There are 8 hidden switches. A switch that is on adds its own fixed numbers to the row, and there is some noise. The rows also spread widely along 9 directions, which tell nothing about the answers.
In the rows, zero is written as 128.
Known rows, each followed by its switches (1 for on, 0 for off):
[156 150 187 145 139 113 152 127 119 139  94 101 119 149 158 136 159 124
 163 129 129 164 119 150 117 129  78] -> 0 0 0 0 0 1 0 0
[166 136 213 136 135  81 159  99 122 124 114 119 123 131 118 177 195 132
 150 134 131 140 115 166 142 111  56] -> 1 1 1 1 1 1 0 1
[108 102 124 140 121 120 140  75  59  95 122 131 143  55 142 179 150 125
 117 166 141 188 122 103 122  74 118] -> 0 0 0 0 0 1 0 1
[151 125 108 112 113 108 179 110  88 172 118 110 131  99 117 111 115 136
 115 180 146  88 128 105 140  84  93] -> 1 0 0 0 0 1 0 0
[114  96 124 123 124  77 128 131 143  95 160 119 127 134  84 155 129 138
 137 125 150 120 101 115 126 123 104] -> 1 1 0 0 0 0 0 0
[164 158 116 150 139 125 124 179 127  92  15 110 137 175 146 110 146 130
 124 103 136 157 104 130 119 128 149] -> 0 0 1 1 0 0 0 1
[145 128 189 181 182 125 143  94 100 156 177 108  80 181 154 115 114 130
 123 165 134  93 121 108 177 148  63] -> 1 1 1 1 0 1 0 1
[156 146 160 148 143  93 123 164 164 157 134  91  99 197  94  75  88 158
 135 136 149  82 115 125 122 169  96] -> 0 0 0 0 1 1 0 1
[160 156  93 139 139 139 170 121  78 165  48 109 121 113 169  99 133 124
 100 177 140 117 119 104 168 101 122] -> 0 1 0 1 0 0 0 1
[171 133 124 132 120 118 130 178  82 107  70 122 151 141 117 124 122 137
 123 134 133 141 133 122  79  96 101] -> 1 0 0 1 1 1 0 1
[120 141  93 142 135 100 131 120 146 123  70 121 126 104 121 125 142 140
 143 137 141 142  88 137 135 142 160] -> 0 0 0 0 1 0 0 1
[108  90 193 128 136  84 135 118 109  91 185  64 103 195 150 135  95 106
 115 138 139  93 131 110 156 120  83] -> 0 1 0 1 0 1 1 0
[123 139 167 165 179 142 114  82  83 178  89 129  95 120 199 130 174 120
 196 151 128 165 110 159 150 181 109] -> 1 0 0 0 1 1 1 1
[164 161 140 173 170 118 127 143 152 150  89  93  83 197 145  74 107 153
  77 152 133 111  97 117 174 151 115] -> 0 1 0 1 0 1 0 1
[153 155 183 203 157 112 205 113 123 107 153 107 114 155 169 160 108  89
 180 133 118 121 122 152  96 128  82] -> 1 1 1 0 1 0 0 1
[109 105 126 153 160 138 112 127  83 143 160 135 117 131 140 129 113 126
 184 141 145 133 121 101 108 161  91] -> 1 0 0 0 0 0 0 0
[149 124 136  95 113 103 188 107  88 167  71 112 158  98 146 145 178 103
 205 139 145 120 125 142 129 107 106] -> 1 0 1 0 0 1 0 0
[ 81  75 151 135 130  83 142 114  98  70 181  83 122 150 143 163 101  84
 152 125 151 130 129 100 131 119 124] -> 0 1 0 0 0 0 0 1
[139 139 192 141 146 114 156  83  86 166 102 107 117 110 173 146 174 112
 188 152 135 155 130 153 135 135  79] -> 0 0 0 0 1 1 0 1
[144 131 203 164 159 117  99 135  89 131 122 103  75 190 168 116 142 125
 134 137 143 148 126 140 139 150  69] -> 1 0 0 0 1 0 1 1
[140  95 177 117 121 103 122 128  73 113 170 112 132 128  97 149 130 139
 127 154 154 136 141  92 111  94  48] -> 0 1 0 0 0 1 0 0
[130 129 128 154 124 116 182 101  80 136 158 101 114 107 141 124  86 120
 100 183 144 101 135  89 134  85  92] -> 0 0 0 0 0 0 0 1
[126 140  83 155 160 155 116 108  98 170  82 163 137  76 124 120 155 155
 190 149 152 141 103 101 124 166 135] -> 0 0 1 0 0 0 0 1

New rows. What belongs after each?
[160 132 201 163 161 125 124 142  84 131 149 108 106 180 154 123 117 126
 147 140 121 128 134 131 104 139  39] -> 1 0 0 1 1 1 0 0
[117 125 135 138 163 142 130 127  91 171  85 110 132 148 182 114 140 105
 218 124 135 135 125 127 127 184 127] -> 0 0 0 1 0 1 0 1
[111 118 173 183 188 130 125  60  78 172 192 124  67 123 171 133 131 121
 158 178 138 122 115 114 173 166  67] -> 1 1 0 0 1 0 0 1
[161 140 163 120 133 115 133 137  99 184  90 105 113 148 127  97 151 149
 139 155 155 125 128 120 144 132  82] -> 0 0 0 0 0 1 0 1
[114  85 128 133 130 112 157  95  48  98 158 120 150  92 142 165 111  94
 176 155 140 118 137  96 103  93 100] -> 1 1 1 0 1 1 0 0
[125 112 102  96 113  60 143 128 143 134  74  75 125 139 111  97 124 126
 114 146 158  90 102 122 173 118 167] -> 0 1 0 0 1 1 0 1
[153 130 140 125 133 100 124 101 127 171 152 125 104 105  70 114 135 187
  83 185 153  99 108  93 166 111  64] -> 0 1 0 0 0 1 0 0
[152 143 152 152 147 106 154 107 107 182 165  96  80 142 116  82  92 147
  96 194 155  58 126  93 174 125  69] -> 0 1 0 0 1 0 0 1
[114  94 173 107 117  59 166 124 124 101 140  70 124 176 129 144 137  88
 167 113 162  96 126 121 156 121 113] -> 0 1 1 0 0 0 0 1
[145 138 174 103 111  66 115 147 165 124  69 101 129 153  90 134 177 154
 151 110 148 140 103 171 124 140 117] -> 0 0 0 0 1 1 1 1
[146 152 136 160 169 111 142 117 149 190 106 114  77 160 141  96 145 142
 137 153 145 111  89 135 184 172 104] -> 1 1 0 0 0 0 0 1
[113 121 143 115 135  71 134 126 171 136  81  74 104 183 143 105 141 121
 143 121 152 111  93 146 184 162 160] -> 0 1 0 0 0 1 1 1
[152 125 135 136 111  95 174 135  92  77 125 115 154 120 115 161 118 116
 133 133 129 105 130 122  88  75  87] -> 1 0 1 1 1 0 0 0
[143 125 114 118 133  96 121 167 135 168 124  98 108 172  84  69  97 154
 122 148 172  66 116  88 151 151 110] -> 0 1 0 0 0 0 0 1
[128  90 144 106 105  70 126 147 123  81 155  94 138 146  76 141 112 139
 108 133 156 118 123  96 118  92  97] -> 0 1 0 0 0 1 0 0
[171 172 105 165 155 161 158 124  90 203  92 157 118  97 137 110 134 159
 155 177 141 119 117 120 122 144  88] -> 1 1 0 0 0 0 1 1
[125 136  88 176 163 136 173  85 116 166 153 130 110  94 148 116  88 132
 138 183 124 100 102 104 143 137 120] -> 1 1 0 0 0 1 0 0
[132  88 174  86 100  71 137 120  83 113 141 103 137 124 103 160 154 122
 152 144 155 116 135 130 123  91  74] -> 1 1 0 0 1 1 1 0
[ 98  66 159 111 145  94  93  78  72 152 184 124  99 114 110 143 157 141
 131 169 169 127 120  93 181 131  80] -> 1 1 0 0 0 1 0 1
[148 147 105 192 155 167 126 153  76 121 106 138 132 127 153 111  79 137
 133 153 131 164 132  92  73 127 118] -> 0 0 0 0 0 1 0 1
[113 122 122 160 163 135 107 126  73 124  91  98  98 155 190  96 109 107
 143 150 146 130 120 105 152 154 144] -> 0 1 0 0 1 0 1 1
[165 148  99 141 140 122 140  91 106 197 107 159 120  57  87 119 151 182
 121 197 146 114 104 117 144 119  90] -> 1 1 0 0 1 1 0 1
[144 105 219 136 152 101 102 107  61  95  94  99 100 171 170 151 189 111
 121 129 137 175 128 139 163 108  74] -> 1 0 1 1 1 1 0 1
[172 176 120 204 174 142 138 115 137 175 118 151  98 114 122 107 116 174
 121 176 121 130  93 131 124 155  95] -> 1 1 0 0 1 1 0 1
[121 107  88  97 116 107 127 119 107 161 120 157 153  63  73 151 164 159
 181 148 158 123 108 114 112 130 101] -> 1 0 0 0 0 0 0 0
[124 111 108 135 142 107 161 157 104 133  87  95 143 160 168 111  99  76
 218 116 139 113 125 136  98 162 156] -> 1 1 0 0 1 1 0 1
[145 150 103 152 144 130 195 135 110 136  73  98 139 143 181 107 108  85
 185 133 137 102 117 117 127 136 143] -> 0 1 1 0 0 0 0 0
[147 168 149 180 154 114 189 117 154 158 140 112 117 133 143 129 107 117
 190 143 125 103 111 147 107 161  98] -> 0 1 0 0 1 0 0 1
[121 112 108 111 127  99 166  93  98 174 111 114 121 107 125 118 144 120
 157 161 162  81 115 110 173 123 126] -> 1 0 1 0 0 0 0 1
[150 146 153 192 150 114 188 140 144  83 109 114 134 165 163 162 118  93
 182 104 118 159 112 156  84 134 127] -> 1 1 1 0 0 1 0 1
[168 153 194 173 149 106 161 139 132 107 111 113 126 163 147 164 147 118
 161 118 112 157 114 173  93 131  74] -> 1 1 0 1 1 1 0 1
[117 135  98 156 142 119 158 112 119 145 140 104 106 131 137 100  78 130
 116 172 148  77 113  95 155 134 136] -> 0 1 0 0 0 0 1 1
[139 119 136 125 127  83 160 109 155 132 141 135 146 108  78 164 158 145
 181 129 141 111 100 139 123 133  98] -> 1 1 1 0 0 1 0 0
[141 159 170 145 141  81 173 120 179 121  76  89 116 170 144 140 168 118
 156 107 133 121  93 168 160 145 123] -> 0 0 1 1 0 0 0 1
[ 92 108 125 165 145 105 147 122 144  85 174 110 133 145 126 147  88 108
 195 109 136 110 108 111  95 158 133] -> 0 0 1 0 0 0 0 0
[ 89  86  99  96 115  82 132  96 101 112  85  89 132 107 139 131 142 111
 125 145 158 137 111 110 170 107 171] -> 0 0 0 0 0 1 0 1
[ 91  84 168 116 126  58 133  87 132  68 123  69 112 157 147 153 150 101
 120 119 145 140 102 126 182 106 141] -> 0 0 1 0 0 1 0 0
[126  75 189 126 143 101 121 107  39 129 180  98 106 158 136 126 117 106
 145 161 163  97 152  85 149 114  65] -> 1 1 1 0 1 1 0 1
[ 87  95  98 144 158 103 113  62 115 106 113 107 104 110 153 127 136 126
 103 160 144 132  86  92 205 127 169] -> 0 1 1 0 0 1 0 0
[129  93 143 124 125 100 159 105  52  98 109 105 126 122 157 158 152  89
 125 148 155 141 132 103 153  76 109] -> 1 1 1 0 0 0 0 1
[143 159 128 146 129  76 218 124 191 107  67  71 125 167 165 127 128  85
 160 111 127 100  88 161 155 126 160] -> 0 1 1 0 0 0 0 0
[130 131 153 131 165 103 119  96 141 183 104 107  86 158 144 104 166 148
 134 150 134 112  92 142 196 166  97] -> 1 0 0 1 0 1 0 0
[114 102 109 142 145 114 128 142 126 125 155 138 146 135  98 144 108 136
 180 127 139 112 114 112  98 160 117] -> 1 1 0 1 0 1 0 1
[190 158 203 199 159 134 118 138  89 105 123 133  99 164 131 132 132 155
  96 150 128 171 128 126  98 107  47] -> 1 0 1 0 1 1 0 1
[103 112 129 195 192 144 100 100 116 143 198 142  90 139 142 125  91 143
 156 155 130 132 101  98 134 185  95] -> 1 1 0 0 0 1 0 0
[144 140 176 144 141 107 171 135 113 124  97  95 116 178 178 149 148  96
 164 122 129 129 120 159 138 135  96] -> 1 1 0 1 0 0 1 1
[103 101 187 144 132  55 186  63 142 103 188  96 118 114 136 199 145  96
 167 140 128 128 106 164 137 116  96] -> 1 1 0 0 1 1 0 1
[162 169 175 149 129 102 165 124 154 167 136 110 102 142 101 120 133 163
 128 156 145  97 113 140 135 134  66] -> 0 0 0 0 0 0 1 1
[136 124 170 141 137 108 166  74  61 110  98 107 115 101 184 164 174  93
 146 155 131 155 121 140 150  84  87] -> 1 0 1 0 1 0 0 0
[162 148 143 141 153 121 125 163 142 156  78 123 128 170 130 114 148 145
 171 115 128 136 105 149 114 165  92] -> 1 0 0 1 0 1 0 0
